The rows are grouped in 3 ways, from coarse to fine. Each group lies inside one group of the grouping before and may be the whole of it. The rows also spread widely along 11 directions, which tell nothing about the answers.
In the rows, zero is written as 128.
Known rows, each followed by its group in each grouping:
[137  76 152 145 172 120 174 124 133 130 138 138 118 142 150 113 128 171
 127 162  93 112  92] : Mimuv zir zovu
[116 126 125 184 126 147 103 142  99 165 184 104 108 103  98 174 123 123
  99 169 135 130 143] : vavar feze Puban
[136 111 141  48 137 128 152  93  97  82 122 103 140 104 163 131 124 143
 123 139 130 156 148] : Mimuv mopo fod
[124 110 129 223 144  87 121 144 144  21 139 132 125 145 168 143  67 155
  87 191 101 159  77] : vavar tuge botas
[142 110 161 125 143  97 129 117 164  69 115 104 109 119 180 103 141 171
 163 179 156 123 137] : Bediz lepom Moge
[139  98 123 141 168  52 135 191  92 186  94 106 125  55 158 119 188 160
 144  93  55 143 107] : Bediz led Mibo
[ 71 146 110  58 126  84 161 134 187 132  94 101 100  36 160 163 158 129
 123  63 158 145 179] : Mimuv mopo Tasi
[105 129  78 133 227  99 177 125 109  98 113 116 106  96 124 101 142  72
 117 148  87 132 100] : Mimuv zir Borut
[134 114 111  84 120 173 130  76 119  75 180 147 136 162 131  95  83 119
  65 191 104 150 172] : vavar big tazun
[ 92 130  97 154 187  82 179 113 104  36 116 106 129 115 151 162 104 106
  82 164 117 147  90] : vavar feze gud
[150 124 121 116 113  86  94 132 164 116  93 151  94  94 156  66 115  89
 169 133 110 129 149] : vavar tuge kobod
[105 129 110 137 170  31 151 151  91  93  51  73  92  79 156 136 179  90
 152 132 129 113 118] : vavar big kubi
[117 170  81  74 147 142 131 142 104 161 142 141 105 131  50 120 127  49
 106 161 105 110 119] : dako nar dod
[ 97 138 127 133 107 127 127 123 155 185 151 129  76 102 106 161 132  89
 116 131 163 104 164] : vavar Fezuk fele
[129 143 119 141 125 148 107 162  92 162 163  75  93 131  75 131 176 120
 127 196 142 102 147] : dako zirem Lilil
[ 91  98 112 121 220 138 193  89 128 184 164 161 134  52 138 161  95 112
  91  92 111 141 119] : vavar big melu
[143 122 142 148 174 123 114 124  50 172 132 109  98  78 102 161 118  86
 155 153 124 122  89] : Mimuv mopo tidu
[143 102 150  81 133  82 156 143 107 196 110 145 111 110 144 126 147 148
 140 102  78 109 102] : Bediz silem pufa
[132 116 162 126 178  91 159 145 103 155 111 108 109 107 134 164 151 149
 162 153 141  96  65] : Bediz led muso
[126 112 123 129 153 111 166 152 106 181 140 129 110 131 105 131 143 134
 108 139  82 108  97] : dako zirem kogi
[129  86 141 199  86 107 113 137 231 148 157 148  72 131 157  66 140 176
 118 156 108 126 186] : dako zirem lav
[135 134 146  67 114 118 123 109 133 192 127 155  96  92 127 132 112 110
 151 113 137 110 134] : Bediz Lonu Zalel
[106 105 116 178 141 104 127  97 150  96 150 133 115  71 175 137  91 129
  94 122 119 172 171] : vavar tuge fole
[136 120 161 153 136  73 129 153 154 175  91 111  53 124 130 108 183 121
 197 170 152  65 110] : Bediz led sudut
[107 123  81 142 189  93 179 110 118 100 120 157  98 147 115  95 101  61
  84 160  54 127  91] : Mimuv zir sukeg
[100 135  90 133 163 129 120 136 141 140 145  98 106  41 134 124 157 109
 114 113 129 163 187] : Mimuv deso pamum
[121 110 134 153 178 153 128 143 151 158 167 115 124  72 138 131 143 160
 146 147 155 127 134] : vavar tuge botas
[127 119 122 139 137  96 135 126 125  83 111 108  93 127 148 111 138 117
 123 167 115 132 138] : Mimuv deso pamum
[121 111 132 176 116 109 111 143 226 160 134 144  59 107 131  68 144 123
 145 155 123 113 162] : Mimuv mopo fod
[126  99 115 107 132  99 155 146 132 143 124 124 120 111 144 101 158 154
 101 118  66 142 142] : Mimuv mopo tidu
[124 110 144 118 112 143 128 117 157 134 160 134 116 114 145 141 107 165
 107 137 122 138 146] : Mimuv zir sukeg
[142  77 139 176 215  85 158 115  89 152 136 137 130  75 162 119 119 140
 130 126  69 148  95] : Bediz lepom Moge
[151 121 134  88 115 147 129  87  85 119 148 153 107 168 101 115  78  85
 102 186  94 125 112] : Mimuv mopo tidu
[127 111 114 128 157  86 160 117  83 113 109 140 103 152 123 115 114  79
 105 168  81 106  96] : vavar big tazun
[128 132 117  95 103 146 115  91  34  69 165 108 153 133 128 179  75 108
  60 162 111 176 153] : vavar tuge botas
[133 106 130  71 132 130 158  94 139 159 131 149 109 120 138  95 130 109
 140 137 125 107 156] : vavar feze Puban
[136 123 109  90 166 125 163 158 139 111 129 151 130 166 113  91 119 135
 110 172  65 112  63] : Mimuv zir sukeg
[144  88 147 131 157 112 151 108  86 155 132  99 103 105 146 111 162 143
 149 150 123 116 146] : dako zirem Lilil
[117 137 122 119 117 114 117 119  69 173 126 100  84 105  99 155 148  65
 137 145 147 104 161] : vavar tuge botas
[116 137 120 127 198 165 147 167 204 120 170 123 122 129 116  94 155 172
 132 205 145 109  93] : Bediz led Mibo
[112 105 151 154 185 136 165  92 143 132 159 161 117 119 133 162  65 124
 107 163 139 112  75] : vavar big kubi

New rows. What belongs after each?
[114 109 151 157 102 125 116 102 157 132 155 135  98  93 153 163  88 142
 105 124 136 148 160] : Mimuv zir zovu
[115 100 123  83 184  80 198  71 132 154  92 150  90  87 151 101 142  83
 150 103 122 108 146] : dako nar dod
[134  87 135 149 167 114 153 164 164 147 142 140 130  97 158 109 138 192
 116 123  78 142 106] : Mimuv deso pamum
[125 115 166 116 151 132 135  97 133 133 144 120 119  68 149 178 107 154
 148 130 181 132 130] : dako nar dod
[125 156 110  79 118 106 125 123 156  60 113 129 111 117 143 108  98 103
 125 151 136 141 128] : dako zirem Lilil
[116 134 112 109 178 110 158 128 116 104 129 109 109 121 131 119 149 118
 117 167 119 124 114] : Bediz silem pufa
[121  89 112 100 172 140 184 145 190 169 157 169 132 142 131  69 146 168
  98 143  73 104 118] : vavar big tazun
[137  88 169 170 195 118 168 124 116 153 148 124 115 103 146 153 117 171
 150 156 136 107  65] : dako zirem Lilil
[103  74  99  83 138  74 215 114 118 132 117 150 143 136 169 115 138 153
  44  88  27 146 154] : vavar big melu
[146  58 162 206 145 104 143 121 141 182 155 145  96 119 146 105 141 176
 130 149  90 116 136] : dako nar dod
[101 118 106 141 108  86 143 105 149 136 148 148 101 118 139 128 108 111
  61 117  77 153 179] : Bediz lepom Moge
[149 110 147 151 119 115  84 128 120 101 138 118 120  74 159 133  92 144
 128 140 115 176 135] : Mimuv mopo fod
[ 95 124  85 200 216  75 149 150 127  99 119 110 122  40 152 137 127 105
 113 124 105 161 101] : vavar feze gud
[120 150 102 134 150  94 112 165 142 127 107 123 103  83 116 119 129  86
 147 143 127 120 103] : vavar feze gud
[137 124 134  73 170 129 128 130  84 163 116 109 123  67 129 138 144 111
 165 130 146 111 121] : vavar big tazun
[119 102 116 156 212 129 161  87  91 105 157 116 124  78 148 127 112 115
 113 153 120 160 129] : dako zirem lav
[155  92 156 103 122 101 107  91  91 165 107 128 104  60 174 112 127 107
 181 104 137 133 174] : vavar tuge botas
[108  68 143 183 219 113 189  92 140 154 147 137 109  82 165 136 122 144
 126 140 127 117 114] : vavar big melu
[113 134  88  88 181 143 159 153 121 117 147 113 140 104 114 120 146 132
  92 142  94 148 122] : Mimuv deso pamum
[152 123 119 140 159 144  97 118  80 119 141 104  99 104 115  93 135  87
 141 187 119 138 149] : Mimuv deso pamum
[120 115 132 141 156  76 154  83  97 121 112 121  82 122 140 128 125  79
 126 157 120 115 138] : Bediz lepom Moge
[114 103 126 129 173 109 189 105 191 129 128 174  99 146 137  93 106 115
 127 164 119  88  88] : vavar feze gud
[ 81 113  82 123 204  72 217 134 130 144 120 133 119 109 138 123 160 116
  70 114  60 134 112] : Bediz led Mibo
[148  55 153 148 186  71 184  82  88 108 103 140 124 103 201 109 113 142
 144 133  89 134 104] : vavar feze Puban
[ 98 121 109 132 166 135 159 103 127 123 158 122 111 100 127 150 113 113
  86 136 114 145 142] : Mimuv zir Borut
[122  96 142 154 159  72 159 132  92 145  95  75  91  96 150 135 194 131
 165 152 143  94 134] : vavar feze gud
[157  81 166 108 161 150 149 131 150 171 153 147 133 116 150 104 132 185
 164 154 128 102 101] : vavar feze Puban
[122  76 135 108 179 107 197  99  46 178 134  84 127  82 153 150 181 156
 115 103 101 135 158] : dako zirem kogi
[100 142  94  85 111 126 139 140 133 124 146  94 118 110 110 133 175 134
  85 136 124 141 198] : dako nar dod
[ 99 128 127 146 145 137 131 137 208 143 161 141 112  75 143 145 109 148
 125 130 161 130 135] : vavar feze Puban
[154  98 131 197 156 139 111 144 148 165 173 157 101 121 117  81 105 139
 124 173  83 130 109] : dako zirem kogi
[117 133 102  71 201 119 173 180 147  92 126 101 161 107 146 111 175 184
 114 151  99 142  91] : Bediz led Mibo
[111 108 122 182 167 118 145  89 140 142 149 145  87  99 130 122 101  84
 120 157 133 120 133] : vavar feze gud
[126 109 158  94 114 113 132  74 162 179 129 159  84  82 161 128 107 110
 146 110 150 121 169] : Bediz led Mibo
[ 92 121 130  75 135 120 184 112 113 132 137 111 126 125 134 187 135 144
  84 131 140 111 136] : vavar big tazun
[118 143 134 171 151  50 133 103 123  39  78 108  67 129 155 138 109  71
 147 194 154 120  95] : Bediz led muso
[140 106 132 122 122 105 137 119 125  69 130 124 128 139 155 114 120 160
 103 163  99 150 138] : dako nar dod
[102 102 132 121 154  93 167 114  95 141 132 116 141  53 169 200 110 147
 100  79 121 158 127] : vavar feze Puban
[103 136  98 166 148  98 151 190 125  82 132  81 122 153 111 141 170 152
  88 196 107 116  97] : vavar feze gud
[127  88 154 146 213 149 156  88 123 114 148  98 114  73 165 124 143 152
 163 162 165 130 138] : Mimuv zir zovu
[131 130 131  36 125 121 138 103 158 137  97 147  96 110 139  94 125  88
 164 139 154  95 149] : vavar big melu
[ 96 147  93 101 124 106 134 131 130 103 121 109 106  89 129 145 126  96
  94 116 117 152 161] : Mimuv zir zovu
[ 67 124  86 164 135  83 178 143 159 129 141 122 111 105 131 161 136 127
  50 112  95 141 147] : vavar feze gud
[147 141 131 100 164 146 128 123 110  71 136 102 113 145 117 102 127 117
 154 218 156 109  99] : dako zirem Lilil
[100 116 128 129 145 175 148 144 137  53 204  88 178 132 148 191 114 232
  41 183 138 166 130] : vavar big tazun
[101 110  98 144 218 139 168 100 106 122 156 107 121  79 136 118 146 101
 117 152 135 138 151] : vavar tuge botas
[135 108 136 123 138 117 132 118 108 141 127 120 103 132 125 113 138 114
 131 173 122 103 135] : vavar big kubi
[123 142 114  53 120 143 129 156 148 155 151 121 136 108 121 123 154 156
 105 132 111 138 152] : Bediz led Mibo
[123 152 109  79 130 131 116  86 138 115 130 167 103 102 117 122  62  40
 129 139 138 131 135] : vavar tuge kobod
